The same things were measured in two ways. Each way mixes the same 10 hidden numbers, adds some noise and spreads widely along 7 directions of its own, which tell nothing about the thing.
Some things both ways: the first way, then the second way.
[-14  32 -40 -22 -39 -32  54   0   0  -4  10 -17  -1 -31  -4 -17  36   4
 -27 -10 -36]
[-12  63   2  -6  45  -4  21  32 -27 -11 -51 -30 -26  15 -17 -26   5 -19
 -26 -12  14]

[-15  -1  40  -2  38  24 -47   0   4   3 -19   6  14  37   6  15 -25 -33
  12  29  43]
[ -6  27 -18  -5   0   5 -16   9   0 -17 -22 -23  -6 -33 -15  -5  29 -27
  20   7   3]

[ 17  44   3   9  37 -11  -4 -12  13 -19  13 -15 -40 -31 -85 -21 -25  35
 -19 -11 -90]
[ 21 -30 -22   6  -8  45 -62 -37  29 -22 -23 -25  16 -38  27   8  57  25
  28 -17 -26]

[-20   6 -26  -9  44 -20  -5  19 -45 -20   3 -46 -34 -20 -43  10 -27  16
   8  31 -17]
[ 43 -10   6  31 -13 -14   5 -28   5  -2  33  13  12   2 -11   5  -8  22
  -8  20  -9]

[ 22  34  40   1  10  -6 -52  17  20 -12   4 -13 -12  29 -66 -19 -53  12
  29   4 -24]
[ 27  29 -26  38 -24  12  16   9 -25 -25   8 -11   1 -20 -23  -2 -27  -3
 -26  -7  11]

[ -6  23   0 -17 -35 -20 -15  12   2   8  53 -40 -31  52  16 -20 -10  21
  36  49   7]
[-24  55 -33  -5 -28 -49  13  32 -35   1 -30 -44 -32  -9  -1 -13 -16 -39
   6  -1  30]

[ 11 -26  -4   1  17  19 -10  -5  -2  13 -23  50  37 -31  -1  13 -14  -9
 -27 -23  -2]
[  9 -49  18 -35  63  10  28 -21 -30   0  19   3  32  34  14  11 -67   3
  19  20  -6]

[-31 -17  78 -19 -17 -35 -16 -18  47   6  34 -21  20  31  11 -32 -11  -3
 -17 -17  52]
[-48  57 -30 -30   2  -5  16  14 -22  16 -17 -33 -10  -9  -8 -36   0 -13
   6 -21  30]

[  4 -16 -54  17 -17   3  -3  17 -11   5 -33  24  11 -25  30 -20   7 -32
 -16  25  -3]
[-31 -18  -4   5 -31  -8 -10   0  -7  32  -3  -2  -5   7   2 -24 -14  24
  -2  -8   0]

[-16 -22  -5 -43 -16 -13   6  11  27 -39  33 -39  -7 -36   5 -52  -7  12
 -12  -7 -21]
[-35  11 -11   2 -49  -8   6  23   7  65  52   3   4  -9   0 -12 -23  35
  -1  -9  32]

[-26  17  29 -58 -15  26 -37  32  32 -16  28  -7   2   4   3   4 -32  19
  15   6 -20]
[ -1  30  23  -6 -24  39 -37  33  15   8 -25 -22   0 -40 -34  37  59  38
  24   0  16]

[-14  54  11 -45 -22  18  -8  28  30 -11  41 -27 -13  39   0  12   6  26
  32  12 -32]
[-16  20  18  -8  -4  16 -30  22  13   6 -37 -18  -9 -22 -19  20  57   7
  23   6   2]

[ 18  11 -19  11   4 -36  17  -1 -10  25  29 -47 -60  22  -2 -30 -23  15
  19  39  -2]
[ 38   7  12  23   8  63   4 -20  16 -56  69  49 -15  13  -6  21  28  -4
 -46 -24  24]

[-10  -4   4 -14 -10  23 -30  38  17 -32   8 -10 -20  23   1  -5 -26  -5
  89   1  13]
[ 44  19  -5  60 -35  23 -23  24  17 -13   8  -8 -17 -37  -5   8  24  23
 -36  -7  -5]

[ -2  18  15   9  31   5 -27 -14 -13   7 -37  40  33 -13 -51  43 -15  -1
 -31 -12 -27]
[ 28  48  13  70  -6   6  10  22 -19  -2 -63 -11 -36   2 -38 -39  19   0
 -74 -21 -13]

[ -3   8  18 -13 -33   4  -5 -11  39   2  40  21  26   5  23 -16  14  10
 -44 -13  38]
[ -6  33  -9  47 -75 -39 -22  24   3  17   1   8 -23   3  -9 -30  31   6
 -19 -22  13]

[-19 -18   4 -22  41 -10   0 -17 -10   1   5 -18  13 -35 -36  28 -16   2
 -43  14 -56]
[-29  34  -8 -23  26 -14  33  24   2  -4   7  -6  -4  16  20  -5 -60  -3
 -19  -8  15]

[-13  28  -1  -5 -15  14 -20   4  -4 -19 -34  13  15  -9 -15  -7 -11 -32
 -19  30   3]
[ 22 -32  -9  42   8 -18   1 -28   4  10   2   5   1  19   9 -19  -1  -4
 -13  16 -21]

[-13 -23  49   4  21 -15 -29 -33 -19  26  31   2  17  21 -23  17 -31 -23
   4  10  44]
[  1  48 -10 -12   7   3  48  -8  -2 -45  25  40 -10  30   5 -16 -55 -41
 -42 -45  24]

[ 39  31 -45  26  -5  -5  37  30   1  15 -15   7  -4   2  -3  -3  21  -1
  -1 -11 -22]
[ 27  37   1  22  21  21  -7  33 -42 -71 -40 -28  -1 -12 -37  14  24 -16
  -5   7  -2]

[ 10 -22  -6  10   6  11  26  -3  10  -5 -28  18  23 -12  -8  32   0   1
 -14 -17 -12]
[-55  38 -37 -42 -36   3  11   1  30  16  11 -12  -9 -29  37   7 -20   0
  22 -32  26]

[ 29  36  26  -7  -4 -16 -47 -18  24  27  39   0  -8  32 -30 -21 -32  40
 -10   7 -39]
[ 17  16   0 -76  37  64 -18   6  40 -65  41  16  -2 -19  10  44  -9  -9
  25 -15  35]

[ 15  25 -37  -1  30  31 -21  12  22  -1  -8  19   8  13  -6  42  10  17
 -16  18 -34]
[-24  21 -14  -8  -2 -47   8  29 -16   2  10  -7 -29  30  17 -35 -35 -20
 -19  -6  23]

[ 18  18   7 -35  29  41 -10  10   7  15 -16  31  12 -10 -14  41 -42  16
 -14  -9 -10]
[-19 -55  30  11 -49  16   3 -41  -8  59   9  14  34 -19 -22  31  -2  37
  29  21 -16]

[-13   9 -19 -38  29  24 -23  22 -29 -13  -5 -11  18 -27  -4   4 -13 -22
 -18  36 -25]
[-39 -47  16 -20   1 -28  19 -21 -28  43   2  14  32  27 -10 -11 -30  -7
  39  25  -9]

[ 31  32  -7  24   3 -10  12 -11 -30  36 -16  -5 -19  14   6 -33  -6  -6
 -33  43 -30]
[-39  29 -15   6 -50   6  -5  -5  22  16   1   5  -9 -36   4  -6  35 -10
   9 -21   2]

[ -1 -17  22  27  16 -13 -22  -2 -14   1   7 -11 -21  17  -4 -40 -23 -33
  42   2  56]
[  4 -47 -34  21 -22 -28   0 -51 -31  15   1 -15  28  -6  24 -35 -33  -9
  19   5 -29]

[ -6 -37   8   1  -6 -17  32 -22  21  17  22  -6  24  -1  24  -1  18 -21
 -28  -7  24]
[-50  12  -7 -36  24  28   7   9 -20 -18 -20  -3 -10  20  -2  -4   7 -29
   9 -21  23]

Other things, the second way, with their names:
q341: [-16  29 -21  11  12 -30  18  14 -23  18 -43 -38 -24  -7  -3 -49 -26  -8
 -16   6 -10]
q178: [-24 -26  11  12 -39  17   3  16   9  28  -6  10   2 -17 -14  29 -26  10
   6  12  -2]
q6: [-17 -11  16  -4  39  44  33 -39  -6   9  32  25   3  22  -8   2  10  -2
 -15  -1   7]
q915: [ 18  -2  -1  59 -35 -37  10  43 -30  21 -16 -25  -1 -13 -15  13 -39   8
 -12  34  -8]
q303: [ 18  -9   4  40 -36 -10 -29  20  18  18  15  -8 -12 -41 -17   4  17  20
  -2  36 -12]
q84: [ 28  25  -7  33  10   0   4  -9  -5 -30 -27 -11 -11  -7  25 -12  24 -21
 -17 -21 -24]
q452: [-29  41 -46  -3 -45 -34  21  13 -12  17  -1 -18 -14 -21   1 -37 -55 -26
  -7 -18  23]
q309: [-41   9  11  -8 -45  21  -8  16  14  13 -18  12  -5 -12  -5  19   9   9
  10 -23   9]
q842: [ 39 -16   8 -14  56  32  19 -15   9 -26  59  13  35 -11  -8  23 -38  11
   8  35  -4]
q661: [ 30 -47  37  48  49  12  -5   2 -66 -14 -38 -13  -4  47 -21  -9  20  -6
 -29  21 -22]
q626: [ 16  -1  13  45   9   3   3   0 -51 -18 -29  -2  -9  44 -17 -13  23 -18
 -35 -14   3]
q462: [ 46   5  -2  25  10  19 -27 -11  40 -66  -6 -13  22 -44  22  46  16  27
   6  16 -42]
q746: [-30  -1 -49   4 -45 -26 -17   5  36  29  13 -21  -1 -42  55 -10 -12 -10
  26  -6  -7]
q293: [-10  18  -7  -7  -9 -12 -15  14  -1  27 -35 -38 -28 -23  -2  -5  13  -2
   9   8  10]
q129: [  8  -4  29  10   8   2 -21   9  -9  14 -34   0  -7  12 -31 -27  25  13
 -11   2  -9]
q783: [ 26   9  -4  17  23  19 -15 -15  18 -84 -11  24 -28  22  28   3  37 -39
 -27 -28 -12]
q709: [ 37   7  16  86  -7  13 -15   9  32 -30   2  30 -28  11  10   0  60   3
 -56 -10 -27]
q268: [  4 -12   3   3  31  32  17  -4  36  -2  48  31   1  14  23  -5 -43  19
 -40  -9  -1]
q778: [-31  56  -8 -57 -14 -13 -11  17  27   6  -9 -16 -30 -30  20  -3  20 -18
  33 -21  23]
q217: [ 22 -18  31   3  30  13   0 -32  29 -19  35  52  10  36   5  -5  28  11
  -3  -4 -17]
q87: [-14  11  -5  40 -73   0  -4  38  31  44 -21 -19 -12 -72 -12  23 -37  29
 -13  19 -14]
q906: [  0  66 -13  -3   0 -23  19  21 -12   6 -16 -18 -12   7   1 -31 -15  -9
 -19 -31  21]
q43: [ 12 -33  38  23  18  29  10   6 -22  -3  -8   8  12  16 -21  28 -16  30
 -14  19 -16]
q302: [ 17  -3 -18  10  -6 -39 -32 -12  -9 -31 -50 -46   8 -29   7  10  23  -5
  42  35 -33]
q312: [-20  34 -11 -17  -9   5 -12  25  -8 -12   4 -10 -23   1 -15  -3  25 -16
   4  -9  38]
q382: [ -6 -11 -13 -37  -1   8   5 -34 -12 -12  24  -3  39 -12   5   7 -38   5
  32  -2   5]
q505: [ 16  28   3  18 -19 -22 -16  16  17 -27 -10   0 -29  -4   5  -5  11   1
 -18  -3  -3]
q400: [  9  -3 -23 -14  17  -1 -19 -23  13   6   4 -18   1   2  33 -23  21   7
  21 -14  -2]
q751: [ 31  51  11  17 -21  17 -21  44  -7 -12 -30 -27 -16 -30 -38  16  30  16
  -9  -7  19]
q5: [-10 -17 -21 -25  24 -15 -14 -13 -10   4  -1 -25   3  12  21 -20  -1  -8
  26   7   6]
q848: [ -2 -23 -22   7  19 -31  18 -18  14  24  -2 -16 -14   1  44 -17 -43 -10
  -4  20 -21]
q965: [ 16  13 -14  49 -33 -44  -1   9 -36 -19  -6 -15   3  12 -14  -9  -4   2
 -13  12  -3]
q368: [-32  37 -17 -12 -38  14   2  -3 -13  16 -42 -12 -16 -15   0 -23  22 -26
   9 -51  17]
q184: [ 10  40 -20 -11  13 -19   6  -5 -12  22 -27 -51  -2 -30   3 -25  -8   0
   9   2   2]
q755: [  1  18  27   1   8  16 -15  10  24   3 -22  -1  14 -24 -32  13  34  23
  13  17 -15]
q849: [ 10  30  27  28   0  41   7  43  -8  -8 -18   3 -38 -24 -42  17  23 -24
 -34   5  13]
q147: [  2  71  -2 -23 -24   6  -6  46  14 -18  33   1 -21 -18 -24   8   4  10
  -7 -15  50]
q936: [-35  52   6 -39 -26 -12  16  28 -12  27   1 -13  10  -7 -33   1 -37  32
  11  -7  38]
q715: [-21  36   6  25   0   2  43  24 -42  53  -9 -12  -6  21 -29 -29 -20   4
 -39 -16  26]
q240: [ -3  21   1  13   7 -31  -1  29  -3 -27 -17  -8 -24   5  21  -7  -2 -28
 -11   4 -11]
q398: [  2 -22  -7   6   5  -6 -35 -10  14 -12 -17 -15  -6 -16  25  -5  30 -16
  16  10 -23]
q549: [ -2 -29   5  16 -25  -6 -22  14  -5 -23 -12  -6   9 -30  -6  24  -8  -2
  24  33 -28]
q897: [-34  14   2 -32  17  28   3   5  -6   2   9 -10  20   4   2  21  15  10
  25 -10  21]
q908: [-13   0  16 -17 -24  -5 -18   5  31  21  -9  16 -14 -16 -15 -18  -8   7
   3   2  -4]
q524: [ 18  27  -4  31  -5  10   5  -4 -10 -21  -8  -9   0 -22   0  -2  20 -11
 -13  -9 -12]
q910: [  1  36   8  13 -28  18  -8   4   5   8  16   6  -5 -13 -28   7  50  10
   0 -10  25]
q499: [ 12  34  37  62 -26  13 -19  56  -9  -6 -55  -9 -25 -20 -49   6  42  11
 -42   5 -13]
q785: [ 18  10  48  13   9  13  30  18 -33  14  28  34  18  22 -71  -8 -21  15
 -23  16  15]
q305: [-15  -4  15  -5  13  -1  32 -31  -6  41  -1  21  -2  42  -5 -27 -14  14
 -15 -17   6]
q998: [-37  21  20   8 -51  24   3   2  22  23 -13  29 -29   3  -6  -5   8  21
 -33 -46  11]
q318: [-16  33 -34 -12   9 -66  30  31 -73   6 -68 -59 -39  18   8 -46 -60 -68
  -3  -3  18]
q967: [ -5  24 -16  -7 -23 -21 -15  12 -25 -21 -13 -27   9 -20 -16   4  14  -8
  36  10   8]
q659: [ -8  10 -51 -45 -23  -3  -1 -26  21 -10  33 -14  11 -33  20  12 -37  -7
  40  -2  26]
q453: [-22 -14   0 -11  16   9  18  21 -18  43 -12 -27  -2 -14  -5   3 -48  -4
   1  21   8]
q186: [-19  14 -10  -1 -19   7  -8  -9   8  49 -12  -9 -16 -19  -2 -39  26  -4
   3 -20   8]
q853: [-16  52 -24 -23  -9  -5  15   0   5 -18 -23 -11   1 -26  10  -7 -11 -36
  14 -26   6]
q438: [ 20  20 -23  32   4  -3 -12   7  19 -56 -15  -6   4  -2  25   2   8  -3
 -12 -13 -21]
q152: [  8  -7   3   6   9  49  -7  -5  30 -29  21   6   4 -41  -9  44   6   5
  -1  23  -8]
q883: [ 23 -30  11   6   5   0   5   3 -11  44  32  -7  20   2  -6   2 -42  34
   2  23   6]
q176: [ 11   2  20  14 -56  -7 -24   1  20  33   5  12  14 -27 -28   0  15  41
  15   4  -6]
q811: [ -4 -50   1 -39  30  17 -19 -50  57 -22  35  29  35 -20  40  17  -4   0
  47  20 -39]
q354: [ -2  -2   7  53 -46 -14  17 -30  17  41  10  42 -23  -1 -10 -51  10  -5
 -37 -13 -24]
q824: [ 46  41  -9  58 -14   9 -31   3  51 -29  16   9 -27  -4  21 -16  56  30
 -53 -29  -7]
q165: [ -9 -36 -17  16 -34 -16 -14 -17 -44  37 -41 -50  26 -16   8  13   0   6
  43  10 -10]
q877: [ 15 -22  26  39   9  20  -3 -39  -7   1   3  41   6  22 -30 -36  44  -9
 -24  -5 -23]
q54: [  5  -3  18  23 -19  35  26  16 -24  12  22  24  16  20 -39  21 -33  20
 -24 -10  26]

Some of these things the first way, each followed by its name:
[ 14  44 -36 -22  18  35  -1  27  15 -26 -19  41  22 -33 -33  33  10  24
 -23 -44 -26]  q176
[ -2 -49 -60  15  38  31  25  15 -43 -11 -24   8  12 -36  10  48  11 -26
  11  19 -31]  q309
[ 17  33  -2  17 -44 -17  59   8  20  26 -19  -4  -9  46  37  -9  23 -11
  10  -5  41]  q6
[-30 -29   8 -16  27 -32  -9 -18  -6  13  22  -8  14 -35 -11   6 -15  11
 -65   8  -5]  q936
[ -2 -14  55 -14  27  -3 -63 -19   8  -2  60  -1  23  51 -30  33 -22  41
  34  -8   8]  q318
[ -2  -8  20  13 -21 -52  11 -24 -12   8  35 -35 -11  -3  -8 -60   3  16
 -32  17 -30]  q715
[-10  48 -15 -27 -50  25   0  41  23 -14  -1  -7 -20  26  32 -14  -7 -10
  33  30  34]  q910
[-11  14 -12 -34 -44 -30  25   0  26   9  47 -19  -6 -27   9 -39  -5  -4
 -43   0  27]  q965
[-38   7  15 -47  36  34   8  14  19 -25 -20  16  43 -25 -16  57   6 -15
 -17 -40  14]  q755
[ 24  36 -14  13  -2   9  14 -11   0  33   2  24   1  16 -12  25   2  -2
 -21  11 -15]  q783
[-18  11 -35  -6  -7  18 -16  28 -18 -38 -41  10 -10 -43  -5 -22 -13 -15
   4  26 -26]  q400
[ 11  -4 -50  14 -40 -40  75 -21   4  28  28  17  12 -10  36   1  61  14
 -31 -46  37]  q505
[ -7   2  55   8  12 -16 -71 -16 -40  18 -14 -13   3  39 -19 -21 -50   0
  -5  68 -36]  q848
[-39 -30  -5   2  28 -62 -21 -44 -77  15   0 -35 -36 -51 -10 -59 -37  -9
 -45  53 -10]  q184
[-34  29  21 -43 -40 -33  -1   4   5  11  52 -33 -18  12   9 -33  -9   1
   4  10  28]  q302
[-38 -56   9 -29  13 -20 -13 -21  -7  -5  37  -8   8 -45   0  -8 -22   7
 -26  -8  13]  q751
[ 18  35  31 -17 -79  13 -28  43  37  25  22  21  17  55  26 -23 -19   3
  40  -4  -2]  q43
[ -2  39 -22 -59  -4  22  11  22  19 -18  25   3   7   2  -6  37  13  53
  20 -34 -31]  q778
[ -5  -2  43  35  57   3 -37   0  18 -10  23 -21 -14  60 -19  24  -1  27
  26  16   6]  q5
[ 37  41  -7  70 -29 -28   9  -5 -26  34  -2   1 -15  18 -19 -52  14 -11
 -35  45 -56]  q438
[ 32  37 -32   8  11 -23  23  -4 -40  27  -8 -19 -38 -25 -27 -39 -18  12
 -29  21 -61]  q524
[ 17  67 -44 -56  -4  32  -1  42  29 -21 -20  32  31 -34 -23   9   5   5
 -27 -38 -24]  q785
[ 26 -45 -11  37  34 -24  41 -52   2  13  -2  13  21  -7   3   9  29  14
 -29 -36  -6]  q453
[-13   8  58  -4  22  20  -5  31  28 -13  21   6  35  54 -11  51  21  25
  31 -53  37]  q217
[ 17  11 -26  26  -1  11 -22  -3  -9  -1 -45  33  13   1  -3  -5  -5 -38
   3  22  20]  q452
[  4 -37   9   9  18 -15  16 -35  -9  35  16  23  31 -13  -8  36  -1  17
 -42 -22 -11]  q998
[-23 -60   4   0  24  33   7  -3   5 -37  -6  -3  11  -5  25   6  10 -38
  51 -11  44]  q746
[ 22 -41 -19  28 -20  -7  25 -27  -9  26 -35  45  41  -2  34  -1  15 -38
  -4 -18  26]  q87
[ 16  13 -76 -25  -7   4  41   4   3   5   3  11 -10 -64  10 -10   9   3
 -40  -5 -40]  q661
[  4  10 -57  37   7  -5  53  12 -20 -28   4  -5 -18  -5 -16  18  56  16
  33 -26 -11]  q906
[ -6 -34  14  18  65 -14   7 -18 -50  10   8 -35  -6 -12 -27  14 -12  10
 -32  36 -51]  q709
[ 31  39 -58   4 -22  -1  22  11 -29  30  11  -3 -17   7  27 -20  26   2
  -4  36 -48]  q240
[  7   9 -14   5   8  58  -6   7  26   8 -22  55  14   2  17  50 -10 -21
 -10   7  31]  q626
